The rows come from 5 hidden closed curves, with some noise, and rows from the same curve form a group. Each curve winds through 8 dimensions. The rows are also pushed far along 6 directions, which tell nothing about the answers.
(in the rows, 128 means zero)
Some rows, each with its group after it:
154, 121, 129, 135, 92, 141, 160, 148, 148, 141, 99, 146, 103, 111, 122, 143, 147, 105
(0)
126, 105, 143, 116, 188, 163, 138, 160, 120, 155, 114, 107, 126, 46, 117, 173, 130, 107
(2)
170, 144, 169, 165, 128, 147, 155, 155, 139, 147, 119, 128, 142, 130, 87, 149, 131, 101
(2)
147, 130, 121, 172, 144, 112, 100, 143, 125, 164, 172, 129, 153, 93, 105, 123, 153, 136
(2)
189, 164, 121, 174, 89, 131, 119, 134, 110, 148, 147, 136, 136, 140, 102, 115, 122, 116
(2)
118, 101, 122, 73, 108, 142, 123, 116, 122, 108, 78, 114, 86, 79, 135, 141, 107, 110
(1)
153, 103, 70, 132, 167, 140, 95, 146, 99, 153, 127, 103, 143, 91, 127, 146, 136, 110
(2)
140, 171, 131, 128, 169, 168, 139, 134, 117, 135, 130, 136, 107, 153, 124, 125, 115, 104
(3)
179, 181, 152, 149, 142, 168, 177, 113, 123, 158, 108, 133, 117, 124, 108, 117, 110, 113
(4)
137, 119, 107, 143, 83, 93, 110, 116, 162, 128, 137, 180, 127, 125, 145, 125, 162, 122
(0)
112, 163, 114, 121, 125, 97, 106, 133, 142, 112, 152, 158, 126, 184, 142, 107, 133, 157
(4)
108, 146, 123, 116, 81, 117, 127, 146, 121, 89, 121, 144, 114, 194, 136, 110, 111, 146
(3)
149, 131, 115, 128, 145, 124, 120, 125, 81, 119, 145, 83, 154, 162, 125, 115, 99, 143
(1)
143, 151, 128, 150, 139, 115, 119, 163, 168, 148, 116, 197, 145, 122, 120, 139, 166, 104
(4)
106, 113, 174, 151, 162, 136, 148, 150, 128, 149, 141, 118, 167, 79, 116, 145, 136, 142
(2)
90, 142, 160, 102, 153, 147, 144, 124, 119, 104, 113, 99, 124, 155, 117, 123, 89, 157
(1)
137, 95, 162, 153, 63, 104, 145, 146, 125, 119, 133, 120, 140, 99, 86, 155, 112, 151
(2)
163, 143, 146, 146, 123, 130, 143, 141, 111, 130, 119, 114, 138, 134, 90, 133, 110, 129
(2)
128, 166, 117, 99, 157, 152, 102, 110, 141, 116, 103, 152, 97, 155, 142, 121, 130, 69
(3)
105, 143, 194, 136, 134, 142, 162, 148, 141, 121, 155, 140, 120, 135, 121, 145, 119, 136
(3)
135, 144, 79, 128, 120, 112, 77, 115, 125, 121, 139, 129, 134, 181, 133, 105, 125, 130
(1)
114, 106, 180, 152, 86, 116, 148, 155, 142, 124, 136, 147, 141, 94, 120, 143, 147, 124
(0)
143, 106, 100, 121, 73, 103, 129, 115, 105, 113, 142, 111, 107, 134, 144, 123, 123, 147
(3)
115, 101, 201, 164, 75, 97, 144, 156, 143, 125, 165, 131, 165, 106, 100, 147, 128, 159
(1)
95, 161, 139, 123, 144, 105, 110, 119, 129, 107, 146, 147, 135, 155, 149, 100, 140, 142
(1)
142, 146, 127, 182, 125, 126, 121, 145, 121, 153, 170, 148, 140, 109, 106, 114, 142, 148
(1)
151, 128, 105, 125, 134, 142, 113, 113, 136, 135, 113, 126, 100, 102, 120, 144, 134, 106
(0)
103, 126, 153, 124, 134, 133, 157, 125, 144, 119, 118, 145, 123, 123, 138, 147, 135, 124
(3)
133, 100, 96, 88, 112, 163, 131, 143, 82, 119, 95, 99, 81, 82, 137, 148, 103, 101
(3)
123, 163, 72, 97, 133, 111, 99, 117, 122, 103, 120, 147, 104, 191, 155, 105, 126, 132
(4)
105, 110, 85, 131, 151, 112, 102, 112, 98, 127, 135, 103, 153, 121, 137, 111, 131, 153
(1)
187, 147, 138, 153, 107, 142, 164, 159, 123, 165, 105, 137, 134, 112, 91, 134, 121, 114
(1)
106, 172, 133, 108, 149, 123, 123, 125, 142, 105, 140, 141, 102, 183, 152, 101, 134, 152
(0)
136, 84, 125, 125, 82, 121, 129, 114, 104, 104, 128, 63, 130, 144, 115, 131, 99, 157
(4)
122, 147, 144, 120, 143, 142, 119, 131, 165, 133, 111, 185, 114, 114, 148, 146, 161, 56
(2)
132, 149, 145, 147, 205, 161, 147, 126, 139, 156, 141, 122, 134, 112, 126, 143, 142, 122
(4)
130, 88, 101, 117, 77, 106, 116, 112, 121, 101, 128, 102, 110, 140, 148, 128, 138, 128
(4)
146, 137, 108, 126, 126, 131, 117, 127, 125, 125, 106, 153, 116, 116, 148, 120, 154, 83
(0)
141, 110, 107, 125, 100, 130, 136, 118, 90, 142, 136, 107, 127, 103, 121, 122, 93, 146
(0)
142, 128, 127, 159, 82, 106, 142, 132, 116, 120, 134, 132, 156, 173, 99, 124, 109, 143
(3)
98, 123, 129, 100, 169, 128, 121, 119, 125, 138, 134, 141, 124, 73, 141, 133, 121, 137
(0)
83, 78, 137, 104, 89, 104, 118, 152, 137, 105, 132, 140, 115, 82, 138, 148, 129, 157
(1)
140, 140, 143, 150, 88, 117, 107, 127, 172, 128, 121, 186, 117, 111, 129, 133, 169, 77
(4)
108, 141, 180, 167, 105, 123, 148, 140, 160, 118, 130, 139, 151, 157, 105, 115, 140, 157
(0)
125, 157, 122, 86, 179, 141, 118, 139, 158, 129, 107, 179, 102, 134, 151, 134, 138, 95
(0)
160, 119, 61, 150, 86, 102, 74, 121, 101, 135, 150, 142, 130, 112, 136, 110, 147, 110
(1)
127, 115, 84, 112, 142, 136, 95, 145, 124, 143, 136, 138, 96, 83, 152, 130, 155, 108
(0)
102, 127, 133, 126, 149, 133, 124, 120, 129, 111, 116, 112, 134, 141, 131, 116, 132, 142
(0)
115, 112, 111, 158, 90, 104, 120, 118, 142, 135, 133, 155, 140, 110, 113, 128, 139, 141
(1)
120, 137, 131, 157, 115, 115, 109, 135, 151, 118, 134, 172, 152, 157, 132, 111, 153, 116
(1)
125, 138, 156, 109, 172, 152, 120, 145, 157, 135, 118, 148, 113, 103, 131, 147, 142, 89
(4)
165, 140, 137, 160, 69, 129, 135, 130, 125, 138, 133, 142, 129, 136, 114, 128, 129, 101
(2)
157, 136, 144, 157, 27, 133, 154, 116, 132, 105, 99, 162, 105, 145, 113, 122, 122, 93
(3)
148, 151, 133, 147, 132, 129, 130, 140, 158, 144, 115, 195, 136, 126, 122, 146, 152, 76
(3)
124, 122, 131, 174, 127, 117, 139, 145, 120, 141, 175, 113, 154, 134, 128, 125, 145, 179
(3)
113, 125, 169, 116, 79, 139, 159, 103, 120, 86, 111, 91, 112, 176, 119, 123, 91, 132
(3)
167, 160, 150, 133, 113, 136, 154, 149, 143, 137, 100, 163, 127, 150, 113, 125, 130, 93
(3)
145, 102, 101, 109, 143, 127, 129, 104, 108, 138, 128, 104, 115, 84, 149, 133, 131, 125
(0)
100, 125, 88, 89, 151, 122, 105, 93, 130, 98, 107, 119, 100, 146, 145, 132, 119, 138
(0)
130, 135, 156, 150, 65, 116, 145, 122, 129, 115, 141, 131, 131, 155, 122, 123, 120, 134
(2)
128, 147, 118, 163, 148, 120, 131, 128, 100, 130, 149, 97, 182, 190, 122, 94, 121, 172
(2)
111, 153, 101, 96, 106, 117, 104, 101, 140, 90, 96, 140, 107, 186, 146, 93, 119, 138
(1)
147, 156, 117, 139, 137, 144, 132, 103, 110, 123, 113, 124, 140, 169, 125, 115, 110, 106
(4)
111, 133, 156, 133, 151, 108, 140, 141, 133, 128, 166, 114, 142, 133, 146, 126, 147, 170
(2)
143, 144, 166, 153, 117, 111, 159, 151, 136, 134, 144, 129, 157, 164, 108, 117, 129, 155
(3)
125, 100, 189, 154, 96, 111, 166, 124, 136, 137, 157, 114, 146, 79, 106, 153, 116, 171
(4)
108, 116, 176, 126, 157, 156, 146, 142, 149, 135, 105, 128, 123, 63, 116, 151, 141, 110
(0)
157, 139, 112, 145, 75, 146, 120, 117, 157, 136, 105, 161, 98, 136, 121, 120, 143, 83
(1)
96, 124, 142, 128, 92, 124, 136, 139, 182, 132, 114, 201, 107, 99, 144, 135, 165, 109
(4)
162, 139, 150, 112, 150, 166, 171, 133, 107, 137, 103, 83, 99, 112, 131, 140, 120, 111
(2)
147, 101, 109, 129, 58, 128, 117, 110, 118, 127, 113, 129, 119, 101, 113, 125, 102, 121
(4)
143, 147, 66, 145, 146, 121, 65, 101, 126, 136, 139, 149, 126, 128, 145, 112, 160, 90
(4)
142, 110, 95, 116, 111, 122, 92, 138, 136, 135, 141, 147, 93, 86, 143, 139, 150, 107
(0)
101, 91, 155, 118, 82, 115, 137, 124, 129, 107, 118, 131, 134, 105, 129, 144, 120, 117
(4)
165, 153, 144, 136, 70, 123, 150, 151, 140, 120, 101, 164, 127, 176, 109, 121, 121, 104
(3)
123, 138, 144, 151, 86, 117, 133, 118, 149, 109, 124, 131, 118, 158, 110, 122, 134, 142
(2)
137, 120, 134, 146, 88, 118, 120, 130, 126, 134, 151, 106, 134, 137, 111, 126, 119, 147
(1)
79, 134, 113, 142, 100, 98, 104, 137, 160, 117, 148, 168, 140, 170, 143, 108, 153, 159
(2)
136, 110, 148, 178, 119, 103, 115, 142, 127, 150, 177, 128, 182, 107, 111, 132, 145, 142
(4)
104, 109, 81, 120, 136, 103, 77, 130, 122, 118, 132, 161, 138, 112, 137, 136, 139, 111
(3)

New rows. What belongs after each?
136, 158, 111, 123, 134, 131, 121, 109, 82, 107, 139, 84, 123, 175, 127, 105, 91, 162
(2)
140, 140, 117, 125, 171, 146, 113, 139, 105, 134, 135, 102, 121, 108, 118, 140, 116, 136
(2)
126, 131, 90, 128, 89, 116, 110, 112, 112, 113, 124, 154, 101, 121, 135, 124, 126, 116
(3)
86, 88, 120, 98, 143, 134, 112, 123, 121, 114, 97, 132, 124, 70, 145, 143, 136, 98
(1)
133, 122, 128, 121, 175, 142, 103, 115, 139, 134, 114, 120, 124, 84, 128, 143, 144, 101
(4)
123, 109, 77, 119, 92, 100, 105, 113, 92, 113, 139, 104, 132, 159, 136, 103, 113, 147
(2)
103, 109, 118, 137, 155, 102, 108, 102, 136, 133, 173, 128, 144, 99, 147, 131, 141, 169
(4)
142, 136, 108, 167, 131, 114, 107, 128, 153, 143, 132, 147, 133, 110, 113, 137, 163, 134
(4)
204, 126, 83, 152, 167, 128, 120, 151, 75, 170, 143, 83, 161, 107, 106, 131, 124, 129
(4)
131, 150, 101, 97, 172, 133, 123, 118, 111, 118, 124, 109, 111, 156, 167, 115, 136, 127
(2)
148, 116, 148, 159, 94, 111, 126, 145, 154, 137, 150, 140, 131, 115, 124, 136, 165, 121
(4)
71, 137, 127, 114, 148, 108, 120, 132, 135, 102, 170, 142, 115, 164, 167, 114, 143, 168
(1)
108, 110, 79, 127, 155, 120, 102, 123, 114, 127, 152, 122, 129, 120, 163, 131, 150, 141
(3)
145, 135, 91, 131, 125, 140, 105, 130, 128, 136, 93, 167, 136, 122, 134, 127, 140, 72
(2)
144, 109, 103, 156, 120, 126, 99, 147, 135, 154, 125, 163, 155, 82, 123, 142, 155, 90
(2)
141, 132, 117, 126, 147, 132, 139, 117, 84, 146, 142, 90, 140, 115, 118, 111, 93, 165
(0)
178, 115, 123, 156, 123, 118, 114, 136, 132, 165, 149, 150, 143, 62, 113, 153, 143, 105
(4)
158, 143, 88, 135, 98, 104, 118, 127, 136, 133, 116, 156, 131, 158, 125, 113, 133, 129
(1)
118, 113, 149, 152, 116, 117, 123, 128, 133, 118, 149, 105, 148, 123, 122, 121, 133, 175
(2)
98, 100, 115, 76, 150, 127, 122, 126, 107, 110, 128, 99, 119, 130, 165, 126, 117, 131
(2)
134, 95, 121, 140, 75, 113, 136, 133, 99, 119, 123, 113, 141, 122, 99, 141, 101, 135
(3)
136, 135, 151, 108, 83, 121, 167, 127, 128, 99, 85, 136, 118, 161, 120, 137, 102, 125
(4)
156, 123, 75, 148, 95, 123, 92, 111, 113, 121, 116, 123, 129, 135, 125, 106, 131, 129
(2)
128, 137, 148, 133, 135, 143, 135, 150, 133, 127, 121, 125, 123, 120, 108, 148, 119, 139
(2)
110, 143, 168, 101, 108, 120, 159, 133, 135, 106, 107, 148, 110, 127, 135, 133, 118, 133
(2)
103, 141, 136, 145, 83, 118, 125, 118, 156, 110, 107, 165, 124, 137, 123, 113, 138, 141
(2)
134, 115, 117, 111, 170, 157, 126, 121, 96, 127, 113, 100, 124, 100, 139, 129, 122, 98
(1)
160, 138, 133, 171, 100, 127, 149, 131, 88, 145, 155, 102, 130, 108, 97, 123, 111, 156
(3)
128, 124, 101, 94, 101, 139, 118, 107, 119, 113, 102, 114, 82, 127, 133, 129, 111, 105
(3)
156, 131, 135, 163, 149, 128, 102, 144, 121, 169, 176, 133, 144, 59, 120, 143, 150, 111
(2)
110, 153, 205, 112, 131, 159, 184, 126, 135, 100, 95, 103, 115, 150, 119, 121, 101, 149
(2)
124, 80, 140, 151, 56, 116, 114, 124, 124, 125, 133, 134, 147, 76, 112, 142, 121, 118
(2)
97, 132, 112, 114, 135, 109, 121, 109, 114, 119, 148, 128, 137, 145, 143, 104, 108, 172
(0)
123, 141, 165, 103, 112, 143, 167, 141, 121, 124, 106, 129, 116, 139, 125, 121, 106, 114
(2)
111, 149, 162, 139, 191, 126, 114, 136, 138, 131, 161, 122, 152, 124, 150, 123, 161, 135
(3)
101, 84, 134, 92, 133, 138, 132, 117, 127, 113, 114, 132, 103, 78, 133, 172, 109, 102
(1)
107, 142, 159, 94, 84, 141, 162, 146, 139, 92, 82, 160, 89, 145, 130, 128, 107, 125
(1)
138, 138, 127, 145, 146, 131, 117, 123, 117, 123, 141, 98, 145, 150, 127, 105, 127, 159
(2)
149, 146, 102, 133, 150, 120, 93, 139, 130, 144, 164, 138, 114, 121, 138, 119, 150, 129
(0)
150, 126, 137, 100, 147, 162, 164, 123, 107, 125, 99, 81, 92, 118, 137, 139, 120, 105
(4)
70, 98, 130, 89, 140, 106, 113, 131, 132, 115, 143, 138, 125, 105, 157, 132, 136, 134
(2)
156, 113, 142, 112, 117, 167, 173, 119, 98, 128, 97, 102, 102, 103, 102, 158, 80, 99
(1)
177, 122, 144, 143, 125, 153, 153, 140, 99, 147, 127, 105, 135, 108, 94, 149, 96, 107
(1)
140, 121, 100, 103, 178, 171, 125, 141, 86, 154, 125, 78, 111, 97, 134, 133, 111, 110
(2)
112, 123, 142, 131, 162, 139, 126, 134, 149, 146, 149, 150, 141, 116, 136, 140, 136, 117
(0)
131, 98, 101, 139, 90, 97, 132, 117, 118, 118, 139, 106, 142, 158, 129, 118, 127, 163
(3)
125, 132, 179, 161, 59, 112, 153, 117, 146, 109, 133, 125, 131, 149, 110, 120, 132, 143
(4)
133, 121, 107, 164, 130, 135, 120, 135, 123, 150, 163, 122, 131, 119, 113, 131, 134, 143
(3)
158, 95, 116, 123, 79, 139, 136, 110, 123, 123, 106, 128, 99, 95, 126, 145, 120, 90
(1)
132, 125, 98, 128, 109, 117, 70, 134, 158, 137, 130, 173, 124, 112, 129, 136, 149, 90
(1)
102, 96, 83, 137, 123, 101, 104, 107, 105, 126, 141, 108, 148, 117, 130, 117, 129, 162
(1)
96, 96, 100, 136, 137, 111, 116, 112, 130, 139, 162, 122, 131, 95, 152, 125, 149, 168
(4)
126, 158, 97, 117, 140, 130, 106, 126, 120, 104, 117, 129, 117, 181, 132, 119, 114, 140
(2)
105, 112, 93, 105, 107, 137, 126, 137, 120, 121, 101, 143, 104, 116, 138, 135, 120, 118
(0)
158, 137, 128, 131, 158, 141, 152, 104, 99, 137, 141, 83, 126, 134, 124, 116, 111, 146
(1)
90, 91, 119, 105, 122, 104, 112, 97, 147, 103, 141, 138, 112, 110, 157, 138, 141, 137
(1)
146, 158, 139, 118, 167, 170, 143, 154, 132, 139, 87, 140, 113, 115, 114, 149, 124, 91
(2)
132, 110, 125, 137, 132, 111, 103, 162, 138, 158, 161, 157, 147, 90, 135, 134, 156, 111
(2)
143, 139, 129, 131, 106, 125, 132, 114, 99, 124, 144, 96, 136, 154, 117, 100, 91, 166
(4)
128, 157, 58, 140, 114, 107, 91, 103, 127, 118, 109, 167, 136, 185, 138, 90, 139, 119
(1)
140, 129, 115, 173, 162, 116, 83, 136, 121, 160, 171, 142, 183, 94, 124, 117, 154, 123
(2)
113, 116, 92, 116, 134, 90, 89, 108, 161, 126, 143, 174, 121, 111, 155, 132, 159, 128
(1)
137, 152, 137, 141, 97, 115, 108, 134, 167, 130, 121, 169, 125, 136, 118, 111, 145, 128
(1)
125, 155, 124, 169, 158, 110, 137, 141, 120, 134, 171, 114, 162, 189, 134, 104, 150, 175
(0)
120, 139, 175, 162, 55, 120, 139, 125, 146, 110, 125, 159, 150, 151, 107, 115, 116, 130
(2)
147, 106, 145, 166, 111, 126, 128, 139, 135, 143, 154, 134, 146, 99, 115, 136, 144, 122
(1)
131, 158, 113, 152, 92, 103, 102, 126, 155, 127, 152, 160, 124, 175, 125, 105, 146, 142
(3)
138, 99, 159, 128, 62, 129, 162, 147, 104, 113, 121, 105, 132, 134, 106, 140, 90, 135
(0)
139, 88, 84, 140, 92, 86, 96, 110, 142, 136, 159, 149, 134, 103, 150, 131, 154, 139
(0)
142, 159, 110, 134, 168, 149, 148, 103, 110, 139, 126, 122, 120, 150, 117, 120, 107, 130
(1)
127, 149, 186, 141, 79, 131, 173, 167, 141, 116, 119, 151, 121, 147, 104, 123, 115, 156
(1)
149, 127, 138, 188, 102, 115, 119, 136, 132, 145, 167, 154, 145, 94, 117, 126, 159, 125
(3)
136, 146, 154, 140, 139, 119, 157, 117, 141, 142, 148, 133, 137, 140, 131, 119, 131, 157
(0)
73, 129, 155, 98, 164, 115, 122, 138, 150, 107, 148, 138, 136, 156, 165, 118, 140, 151
(2)
